Every row belongs to one group in each of 4 separate groupings. Each group adds its own fixed numbers to the row, and there is some noise. The rows also spread widely along 14 directions, which tell nothing about the answers.
(in the rows, 128 means zero)
Some rows, each with its group in each grouping after it:
[165 130 174 189 131  92 146 143 121 123 123 120 145  98 110 160  88 133
 122 111 121  85 127 137 128 105  78 144  90 131 128 114 132 182]	q509 (4) q416 (4)
[139 109 122  76 138 131 156 135 124 162 182 145 110 123 145 120 108  99
 141 105 126 127 128 123 141 177 105 132 149 119 167 184  82 134]	q680 (1) q64 (4)
[138 117 121 205 154 125 138 128 144 132 139  86 117 109 142 138 107 176
 169 146 109 151 144  93 113 145  93 107 130 143 114 105 159 151]	q19 (1) q287 (5)
[133 128 164 141 167 127 122 149 167 129 127 137 138 116 143 166 121 142
 152  64  95 160  93 134 144 111  65  99 128 161 127 177 143 124]	q329 (3) q287 (2)
[141 183 153 133 135 137 148 139 162 120 120 131  89  96 155  97 127 151
  76 133 119 143 124  92  82 119  96  94 118 106 128 130 143 129]	q329 (3) q64 (0)
[ 93 169 117 168 120 150 143 107  90 159 118  87 108 126 140  76 171 151
 134 127 149 100 159 140 101 138 111  78 124 107 135 101 145 151]	q710 (2) q416 (2)
[104 121  98 132 113 129 151 105 112 128 133 102 103 111 146 101 147 120
 104 177 140 122 169 146 125 133 184 126 109 111  97 110 142 145]	q289 (2) q287 (3)
[ 83 172 153 138 132 145 140 109 102 143 118 105 117 146 140  88 181 141
 113  76 135  83 145 167 108 124  96  61 102 103 147 149 156 134]	q710 (5) q416 (5)
[136 155  42 123 139 140 142 182 152 119 143 160 138  87 108 125 113 133
 142 133 126 183 135  65 135 139  86 129 181 191 131 128  95 116]	q509 (4) q287 (0)
[162 149 111 154 141 133 132 136 140 134 117 103 160  87 131 105 146 113
 116 123 110 167 166 134 162 129 111 142 156 135 115 111 137 155]	q19 (5) q416 (1)
[118 122  59 101 112 152 118  81 124 158 106 113 142 113 155 145 155 107
  95 142 165 157 125 112 118 103 170 124 170 112 103  83 105  98]	q289 (0) q64 (1)
[107 166 128 145 124 124 141 110 139 147 120  76 131 126 117  66 156 127
  92  90 114  87 196 155 158 118  76  75 132  85 147 133 142 137]	q680 (0) q416 (3)
[138 143  93 205 137 127 145 110 113 130 134 103 146  90  88 151 117 105
  90 128 131 108 184 109 156  95  88 109 126 146 121 101 131 167]	q289 (2) q416 (5)
[148  89 176 216 143 103 115 130 106  99 139 105 113 159  95 145 101 145
 151 171 120 101 161 149 142 143 138 142  91 126 111 130 177 183]	q509 (2) q287 (0)
[128 125 104 119  90 115 116 142 133 169  98 120 144 106 151  80 133 127
 179 139 135 154 127 144 152 158 161 192 160 115 136 105 113 149]	q680 (3) q287 (2)
[128 130 168  96 148 155 143 128 112  96 135 174 110 115 129 178 123 129
 111 127 125 154 100  94  86 132 138 131 110 167  94 140 116 100]	q329 (3) q416 (3)
[142 189 143 108 181 168 174 161  91  83 155 145 132  95 128 124 178 134
  88 118 114 152 126 128  97 115 117 104 117 170  89 129 120 133]	q329 (5) q416 (0)
[ 88 118 110 145 143 113 186 141 132 138 136 117 117  71 193 183 120 175
 173 120 128 147  73 123  81 104 128 102  83 169  95 104 134 141]	q329 (1) q287 (3)
[ 74 138 126 105 112 121 157 116  85 121 136 117 122 124 125 132 125 164
 150 134 145  79 133 128  93 121 151 122  98 123 131 102 124  98]	q329 (1) q416 (5)
[140 152 178  71 125 127 145 149 125 103 129 128 144 106 135 102 133 133
  97 121 107 104 124 133 103 115 132 148 107  99 108 127 118 106]	q710 (1) q287 (3)
[ 94 117  76 106 117  98 161 121 132 140 132 106 154  86 138 132 135 114
 125 112 128 127 139 160 155 101 146 124 123 138 130 128 116 136]	q19 (5) q287 (2)
[132 132 121  77 123 126 131 129  77 134 160 113 140 147 121 105 131 147
 129 126 140  61 144 130  98 141 132 128 139  99 148 113  88 105]	q19 (4) q416 (1)
[111 147 161 131 151 141 131 140 109  88 128 147  91 142 131 125 150 161
  93 137 121 119 113 112  63 124 129  79  89 151 102 144 153 110]	q19 (4) q287 (3)
[135 127 171 145 135 132  81 116 152 121  91 114 132 153 145 119 153 132
 104 114 117 153 120 157 142 113 130 105 143 102 103 140 156 117]	q329 (4) q287 (3)
[133  77  96 123 151  72  94 172 146  85 134 141 117 158 158 178 114 129
 115 148 156 147  74 125 114 103 177 108 131 142  95 135 138 109]	q19 (2) q416 (3)
[ 95 129 144 101 128 170 152 103  58 118 125 139 153 119 112 155 166 131
 143 129 128 133 136 153 125 123 178 155 108 169  93 107 115 115]	q329 (3) q287 (3)
[131 134 140 117  80  94 121 156 129 124 102 174 147 101  86 110  74 121
 159 137 126 128 143 112 157 159 133 210 120 150 153 136 128 125]	q19 (0) q416 (5)
[125 130 155  68 107 147 131 117 117 139 113 146 128 107 152 148 114 153
 126 132 135 102  94  96  60 123 150 161 116 117 106  99  99  88]	q289 (3) q287 (3)
[127 122 136 176 150 104 132 143  81 133 148 116 141 150 109 112 142 136
 167 119 128  87 153 187 171 144 127 136 110 141 148 148 155 183]	q289 (5) q64 (0)
[127 110 139 138 182 147 148 102 108 108 183  88  87 148 140 153 135 154
 117 144 125  97 152 109  79 134 119  62 117 112  95 134 140 120]	q289 (2) q416 (2)
[ 93 103 113 127 149 108  95 138 110 113 114 138 147 170 146 183 159 129
 134  84 157 133  71 170 138  84 157  91 125 151 115 142 139 109]	q329 (3) q416 (5)
[145 115  77 106 133 116 142 153  68 146 174 141 138 138 133 121 129 115
 140 147 158 101 121 133 125 148 151 145 146 134 152 117  80 149]	q19 (1) q64 (5)
[102 157 107 110 141 118 147 197 109 108 118 142 143 113 150 122 151 187
 173 122 129 118  88 138  87 107 125 127 110 166 108 107 129 111]	q509 (2) q287 (3)
[138 112  59 113 146 100 143 179 154  94 174 138 120 105 122 134  93 135
 144 168 119 173 139  86 150 136 140 154 160 149 122 125 118 112]	q329 (3) q64 (5)
[128 122 122 141 114 135  75 130  93 125  92 149 154 171 108 158 150 124
 121 116 174 102  88 119 102  97 144 127 145 136 130 100 110 111]	q710 (5) q287 (3)
[109 151 124  98  98 164 131 109 134 166 112 120 105 127 146  68 128 164
 167 153 131 142 159 101 105 184 130 141 160  98 137 115 129  96]	q509 (1) q64 (3)
[133 103 157  74 120 108  95 120 144  89 127 135 139 160 103 142 117  87
  65 117 131 102 137 136 149 105 158 136 130  93 127 162 123  79]	q680 (2) q416 (1)
[145 109 149 178 143 100  75 155 121 104 137 142 104 199  97 127 121 128
 126 128 147  89 117 124 121 136 109  95 130 118 157 163 151 141]	q710 (5) q287 (2)
[144 157 113 165 149 159 133 137 115 125 117 157 104 110 137 133 159 104
  94 130 151 183 114  94 103 141 117 100 140 168 106 126 124 149]	q680 (1) q416 (4)
[117  90 149 109 124  88  56 132 143 116  93 149 131 180 147 154 136 106
 113 105 150 126  77 175 151 106 170 119 128 112 125 175 149  97]	q289 (1) q287 (4)
[ 87 147 182 127  93 142 142  81 140 187  83 115 139  95 161 108 143 121
 141  69 110 134 135 187 158 135 105 119 104 116 139 158 147 145]	q329 (4) q287 (3)

New rows, each followed by its group in each grouping:
[ 83 187  93 117 100 137 165 131 113 164 102 106 140  85 157  74 164 138
 119 101 145 104 143 145 114 107 107 100 125 117 138  99 117 131]	q710 (2) q416 (3)
[117 162  95 175 141 129 157 148  62 101 120 111 162  99 104 106 186 137
 119 150 131 124 158 162 131 101 162 139 102 170  99  72 145 174]	q19 (5) q287 (5)
[141 107 116 135 111 107 106 127 137 108 134 145 113 140 101 115 102 108
 117 161 133 151 165 111 156 159 152 154 142 127 129 143 142 126]	q19 (0) q416 (5)
[111 118  85 123 147 160 129 121  97 110 152 148 136 141  80 146 157  94
 125 127 139 151 154 109 144 138 141 119 152 181 125 145 106 120]	q680 (5) q287 (2)
[ 92 136  57 105 121 106 128 127 140 134 114  92 148 114 158 116 151 138
 115 121 148 139 128 136 127  94 149  93 152 116 121 101 129  89]	q19 (1) q416 (1)
[150 132 143  61 109 146 120 111 132  97 134 130 142 125  93  95 129  92
  82 159 121 140 185 114 145 145 171 177 161  93 102 126 116  87]	q710 (5) q416 (3)
[ 86 125 156 158 156 132 133 114 144 106 104 117 126 125 131 176 134 156
 124  94 113 145 121 122 114 100 108  73  99 166  96 146 178  99]	q19 (2) q416 (3)
[122  70 111 148 107  98  83 106 114 172 118  91 160 165 156 147 122 136
 192 118 151 111 105 183 163 131 161 145 163  93 138 107 116 140]	q329 (4) q287 (5)
[156 156 148 115 120  94 108 155 160 118 102 147 113 121 148 121 109 137
  59 127 144  84  90  97  74  90 110 115 119  89 137 119 123 116]	q289 (5) q64 (3)
[ 75  95  91 155  94  88 153  91 106 151 117  75 162 107 111 141 105 150
 167 130 133  91 172 156 172 109 163 157 107 121 144  84 146 140]	q19 (3) q64 (5)
[133 120 118 129 129 155 115 105 113 121 138 133 102 148 121 148 126 132
 113 156 156 140 133  84  97 144 149 112 154 129 114 115 116 110]	q329 (3) q416 (0)
[103 157 102  60 116 122 111 156 100 115 124 140 147 156 120 101 155 119
  97 104 158  79 120 137 117 102 136 109 147 108 146 130  96  77]	q710 (2) q416 (3)
[ 87 109  83  93 139 146 126  91 128 119 150 106 107 146 140 131 140 141
 124 145 143 138 152 108 115 137 161  87 149 114 104 125 135  71]	q289 (1) q416 (5)
[159  96 142 141 132 105 151 132 183 136 140 102 137  84 138 164  65 137
 147 118 101 142 138  87 137 129  90 157 135 121 115 114 120 136]	q680 (3) q416 (3)
[ 74 127 130 149  96 136  62  95 137 155  49 125 143 175 137 107 180 115
 140  92 164 161 125 171 167 126 153 102 158 120 133 144 173 102]	q710 (5) q416 (3)
[ 96 128 104 108  94 138  82  95 149 158  82 143 150 146 108 145 120 107
 111  82 148 131 126 104 148 107 106 100 169 136 162 147 109  73]	q19 (1) q287 (3)
[107 126 114 124 115 115  94 123 146  99  97 149 105 153 133 164 126 132
  81 141 170 135  89  88  80  91 154  89 136 124 112 115 134  79]	q329 (5) q416 (3)
[157 108 130 143 127  85 111 155 149 154 123 103 120 137 196 108 111 169
 165 139 137 127  84 134  95 147 137 139 140  83 138 108 139 151]	q19 (5) q64 (5)
[ 91  94 124 132  91 108 115 100 134 171 111 134 127 130 149 139 112 109
 163 105 144 133 117 168 165 144 145 134 120 126 153 166 132 138]	q329 (4) q287 (1)
[ 78 128 107  86 110 109 135 115 118 105 134 125  97 151 119 115 125 147
  89 149 155  80 146 107  84 121 163  87 108 107 134 128 134  82]	q19 (5) q416 (3)
[135 132 252 108 106 154 139 103 119 120 102 127 103 116 154 104 130 156
 136 143 104 122 123 143  73 162 158 174  71  91  84 124 162 128]	q710 (0) q287 (3)
[140 114 139 117 153 149 109 140 130 135 159 144  72 169 163 113 138 139
 128 130 137 145 103 104  84 178 120  89 140 123 134 173 122 132]	q680 (3) q287 (0)
[126 108 121 136 118 107 122 114 107 103 127 103 151 134  90 121 133 117
 104 151 128 112 171 156 160 113 171 148 121 123 114 110 139 135]	q19 (0) q287 (0)
[138 115 116 113 145  96 126 163  89 102 159 131 126 164 133 146 124 139
 119 135 159  68  99 142  95 109 142 111 116 109 128 114 107 129]	q509 (1) q416 (5)
[129 136 131 111 103 146 143  89 163 159 110  95 116  85 159  81 124 140
 130 162 116 160 176 110 127 160 148 162 153  81 105 105 143 118]	q289 (5) q64 (3)
[102 117 129 153 114 117  69 132 127 125  79 141 129 176 134 126 153 141
 136 117 154 137  88 134 116 122 151 110 137 127 128 129 149 110]	q680 (4) q287 (5)
[121 103 136  74 135 155 123  90 147 137 125 115 138 128 146 143 132 119
 114 117 114 164 141 122 140 132 146 122 159 113 112 146 121  79]	q19 (2) q64 (3)
[ 58 140 127  72  92 137 131  99  88  96 112 165 132 138  72 129 144  95
  71 124 139 100 160 139 139 107 180 125  91 153 137 162 128  79]	q19 (2) q287 (5)
[151 117 156 103 131 134 120  94 116 118 124 107 168 127 102 148 123 114
  91 113 116 107 149 131 137 101 130 144 133 103 120 114 119 106]	q19 (0) q64 (1)
[ 90 122 108 126  97  91 113 155  91 119 114 144 124 162 113 125 114 152
 166 147 165  69 119 138 110 129 161 145 106 128 152 117 135 113]	q509 (2) q416 (1)
[146 135 116 113 126 144 121 120 129 142 160 123 104 146 110 106 110 122
 113 142 132 100 162  92 112 154  92 102 160 102 154 141  98 117]	q509 (1) q287 (2)
[101 106 103 126 161  86 116 154  93  94 146 127 176 165  98 176 141 129
 133  80 140  83 114 172 158  78 134  98 117 162 141 146 129 116]	q19 (5) q416 (5)
[ 96 147 161 110 103 135 100 120 111 146  92 134 132 157 127 112 151 140
 121  87 147  80 103 146 103 115 125 111 117 113 156 143 123 106]	q680 (2) q287 (0)
[104 132 117 127  99  96 136 124 103 110 124 133 123 125 111 123 134  93
  68 132 157  79 143 148 132  95 163 122  83 112 136 130 137 137]	q710 (3) q416 (1)
[116 148 128 130  83 115 102 133 172 142  79 142  98 109 170  70 136 123
 111 151 137 187 119 134 130 147 156 138 137 101 122 138 156 128]	q329 (4) q287 (5)
[139 137 197 128 110 143 138  98 145 120  86 106 167  89 104 150 109 141
 118 104  97 114 138 107 112  98 115 169 115 118 102  93 127 106]	q680 (5) q287 (3)
[140 122 144 100 133 173 136  89 141 168 150 106  95 125 189 103 148 121
 107 117 123 151 132 122  98 161 117  95 146  81 119 151 117 131]	q710 (3) q287 (5)
[ 97 140 183  92 115  99 114 138 119 104 124 112 123 163 116  79 127 165
 117 114 109  55 148 162 113 126 132 117  92  82 154 161 154  92]	q19 (2) q287 (5)
[121 161 120 132 126 106 150 171  78 109 119 141 156 103 123 105 166 115
 120 135 137 122 117 186 152 104 166 153 101 155 117 114 128 167]	q329 (1) q287 (0)
[147 142 135 153 139 112 110 117 176 142  99 108 113 115 187 132 149 108
  61 101 141 160  94 142 120  85 110  67 139  94 107 132 142 145]	q329 (3) q416 (2)
[138 122 127 160 137 122 127 144 172 153 127 130 115 105 139 144  92 146
 162  98 112 149 107  79 115 141  59 106 147 150 146 143 121 134]	q680 (4) q287 (2)
[127 137 209 189 142 124 107 109 123  93 110 102 110 155 111 130 130 154
 109 128 113  96 151 139 116 113 115  97  94  99 109 130 184 131]	q329 (2) q416 (5)
[149 179 134 151 124 109 141 181 136  88 110 139 125  90  96  81 112 155
 113 160 108 133 163  90 119 132 110 159 118 147 121 104 151 132]	q19 (3) q416 (3)
[165 106 186 152 138 116 117 150 161 125 135 134 101 125 141 120  77 159
 180 145  94 162 138  99 126 193 109 162 129 131 122 158 159 139]	q19 (3) q416 (3)
[128 119  92 128 144 121 131 129 128  78 161 141 101 137 102 151 122 110
  75 166 147 144 150  91 117 116 156 103 137 136 106 131 127 111]	q329 (5) q416 (5)
[172 115 108  86 157 169 100 116 139 125 152 130 126 142 143 154 127 125
  97 132 135 168 121  61  90 141 118 108 195 120 109 120  88  82]	q19 (3) q416 (5)
[163  97 190 125 142 149 118 116 102 113 154 168 123 153  86 168  94 101
 132 127 122 115 145 116 137 168 112 150 123 150 124 173 114 137]	q509 (4) q416 (3)
[126 170 110 128 135 187 155 110  80 120 144 151  99 114 111 114 164 109
  82 153 145 150 165  96 100 146 126 102 138 155 106 117 105 134]	q329 (0) q416 (3)
[174 191 176 145 126 155 104 126 138 123  78 143 166  95  89 105 140 100
  69  92 105 143 155 115 146 108  70 141 141 133 128 126 136 128]	q19 (0) q416 (1)
[178 143 125 199 148 130 122 137 129 117 125 124 116 110 124 134 120 134
 100 156 137 148 133  75  93 131 103 117 139 137 109  93 136 165]	q19 (5) q416 (5)
[148 117 175 121 129 163 138  80 158 142 126 112 125  99 136 147 107 118
 110 107 106 157 147  93 120 145 105 135 137 109 106 133 122 118]	q680 (3) q416 (5)
[141 146 113 152 132 107 107 149 168 117  94 151 113 103 157 123 133 115
  74 134 137 170  97 109 120 105 127 112 129 126 109 132 154 133]	q289 (4) q64 (5)
[169 117 172 113 145 110 121 159  86  99 128 156 148 136 140 160 141 119
  96 132 138 104  74 157  88  99 166 154  96 136  99 118 107 154]	q19 (5) q287 (3)
[109 153  87 154 118 105 149 159 143 143 128 137  94 103 139  95 105 156
 141 140 137 118 141 100 116 143  93 114 121 135 150 130 140 142]	q289 (0) q64 (3)
[120 102  65 113 146 124 133 122 112 150 159  70 131 133 170  97 162 149
 163 158 133 136 153 156 136 143 168 123 165 101 103  96 124 133]	q289 (3) q287 (2)
[124 103 135 127 148 106  85 144 147  94 138 110 117 189 117 100 138 140
 138 130 119 132 152 144 155 149 137 111 150 102 125 161 165  97]	q680 (0) q416 (1)
[138 114 143 110 130 142 138  84 159 149 142  90 147 100 121 142  95 126
 121  95 104 135 169 107 149 136  89 115 155 112 133 140 116 107]	q19 (4) q416 (0)
[151 117  83 130 150 170  90 110  89 118 128 133 144 149 112 166 158 119
 108 149 160 136 123  90  98 111 153 122 175 147  98  90  99 103]	q289 (5) q287 (1)
[102 138  75  60 127 151 123 134  97 121 123 125 167 136 136 105 174 136
 147 128 143 151 136 147 135 128 170 142 173 130 101  98 103  82]	q509 (4) q416 (5)
[101 114 153  44 125 147 153  96 115 137 166 107 115 144 128  93 130 145
 157 127 111 100 159 133 114 176 153 142 137  89 139 151 115  84]	q680 (5) q64 (2)
[123 149 143  94  87 148 133  87 105 122 106 116 132  99 104  95 131 135
  99 172 131  99 177 108 101 133 173 178 129  93 110  86 117  97]	q289 (5) q287 (4)
[144 101 141 134 115 108  53 157 114 124  92 157 140 182 142 144 134 137
 148 128 166 122  57 130 103 121 164 152 145 116 130 118 124 113]	q710 (3) q287 (5)
[110 146 126 141 137 129 154 130 114  93 137 139 113 106 114 142 139 120
  88 141 132 140 132 124 121 108 143 104  96 158 109 134 141 137]	q329 (1) q287 (0)
[138 119 167  97 114 120 119 120 102  89 107 149 137 126 119 157 126 121
  78 152 143 114 106 121  87 106 186 153 101 127  88 100 124 105]	q19 (4) q416 (3)
[144 130 109 124 146 146 152 134  65 130 152 127 140 109 134 139 150 139
 147 149 140 133 122 131 114 133 157 160 141 147 112  87  93 148]	q329 (3) q64 (4)
[101 125  86 171 139  86 177 152 126 107 182  87  66 127 121  89 107 169
 144 178 133  83 178 101 101 157 120  90  96 111 134 115 152 153]	q680 (0) q416 (2)
[156 131  59 200 135 105 129 147 142 138 138 120 107 110 134 137 106 121
 104 158 157 142 140  73 113 125  96  87 155 145 131 100 120 164]	q19 (1) q416 (3)
[ 94 107  87 136 132 145 107  95 125 166 115  97 129 144 167 138 157 149
 158 115 148 144 119 140 120 126 139  94 152 117 110 109 137 111]	q289 (0) q287 (5)
[ 90 165 179 144 102 123  93 107 130 123  64 101 147 144 104  95 152 167
 134 110 121  97 138 152 121  99 127 119 122  98 134 112 166  96]	q329 (5) q287 (2)
[125 121 150 163 111 134 126 113  91 143 129 124  94 142 149 114 134 135
 132 151 151  98 122 130  85 155 146 125 100 104 126 117 137 162]	q710 (2) q287 (5)
[131 121 157 114  87 120 116 118 134 146  99 146 154 115 103 133  92 107
 145 104 131 123 132 118 151 144 123 189 132 124 146 130 110 119]	q680 (0) q416 (5)
[108 159 188  87 126 153 129 132 141 106 107 151 122 124 117  90 151 115
 112  96 101 158 145 142 147 154 127 132 122 138 123 189 154 100]	q680 (2) q416 (0)
[117 126 157 201 135 140 124  97 148 154 111  99 116 133 126 121 127 124
 142 102 111 144 184 155 177 146  76  88 126 127 129 165 176 167]	q509 (2) q416 (3)
[160 122 186 123 131 111 151 148  93 114 130 153 148  94 148 171 120 109
 120 121 134 126  79 163 116 112 161 180  85 147 100 119 114 174]	q329 (3) q416 (0)
[130 154 132  91 125 154 136 114 152 157  96 112 146  81 185  93 170 114
  95 100 112 192 126 156 137 127 135 123 146 122 104 136 129 132]	q19 (3) q287 (0)
[134 134 179 127 112 150 148 102 133 112 124 138 135  95  80 137  93 111
 108 128 101 125 168  90 132 139 111 165 108 138 122 135 127 121]	q680 (1) q287 (5)
[124 121 101 108 119 141 121  85 150 131 116 103 143 104 141 117 152  94
  73 141 125 163 163 143 157 110 163 124 154 100  88 119 131 113]	q289 (4) q287 (5)
[165 130 161 168 175 174 148 119  93 104 154 117 145 106 109 172 136 142
 134 137 101 146 140 103 109 124 108 136 129 162  83 102 118 144]	q329 (2) q287 (5)
[126 111 190 176 123 123 122  99  75 153 107 117 119 141 148 155 137 151
 145 119 145  79  92 158  79 124 141 122  73 126 129 110 142 176]	q19 (3) q287 (2)
[186 110 129 190 135  65  73 173 161 105 103 152 130 139 134 146 108  96
  86 137 146 154  83 137 160  97 130 135 140 120 128 143 149 165]	q329 (4) q64 (1)
[114 116 132 181 142 140 170 103  92 133 160 111  93 130 125 151 127 144
 125 146 137  91 157 127  92 136 118  88  88 137 117 123 135 173]	q509 (5) q287 (3)
[151 141 166 171 129 155 160 114  95 129 146 130 125  99  93  97 125 116
 147 150 107 139 189 127 151 181 121 175 114 138 127 132 146 185]	q710 (5) q64 (5)
[118 149  92 177  86  83 144 145 159 136 111 154 111  76 118 106  96  91
 107 142 140 156 156 121 172 135 120 144 117 141 153 147 146 177]	q329 (5) q416 (5)
[120 123 140 178 133 111 133 129 151 105 131 117  96 129 120 122 119 130
 107 144 125 136 148 120 126 132 124 100 101 126 122 152 175 152]	q710 (5) q287 (0)
[119 135 109 191 119 103 131 144  78 125  98 133 153 113 109 156 140 134
 120 127 154  95 109 142 116  81 142 134  93 170 123  81 127 169]	q19 (3) q287 (3)
[186 133 157 207 123 111 102 146 150 115 110 120 110 135 109 123  98 142
 101 167 129 108 143  93 101 124  98 132 127 102 121 101 146 165]	q509 (5) q287 (3)
[100 107 149 130 109 150 120 105  80 137 123 150 101 164 110 132 137 139
 160 144 153 105 128 117  91 169 163 140 113 143 132 136 124 123]	q680 (5) q287 (3)
[162 104 162 162 127 131 117 114 108 132 124 150 130 131 113 185 105 101
 101 120 139 104 112 125 114 113 117 140 100 141 127 133 114 162]	q509 (3) q287 (1)
[123 164  77  92 131 156 138 144 145 144 137 173 116  92 143 105 142  97
 104 108 130 172 132 104 134 149 100 116 155 162 138 174 101 122]	q289 (5) q287 (5)
[135 132 152 113 155 143 109 168  76  97 145 118 149 172 111 112 150 176
 185 140 125 106 117 129 103 147 145 147 140 135 115 107 128 102]	q710 (1) q287 (0)
[113 164 154 142 108 115 151 133 132 116 122 143  96 111  97  80 123 107
  87 125 127 104 171 126 133 151 115 122  94 127 153 165 150 155]	q680 (5) q416 (0)
[ 85 157 111  96 128 134 125 125 111 103 130 125 103 153 125 101 149 157
  93 132 141  96 144 107  85 123 133  69 120 119 135 134 136  77]	q19 (2) q416 (5)
[141 124  92  62 146 122 167 156  95 135 160 133 169  97 161 172 135 133
 141 108 145 117  72 136 100  95 143 149 147 142 118  92  59 120]	q329 (5) q64 (3)
[173 115 128 125 191 162 105 117 105 109 162 110 139 164 122 168 153 131
 101 121 132 131 123  97  92 116 109  78 176 132 101 115 104 107]	q19 (5) q416 (2)
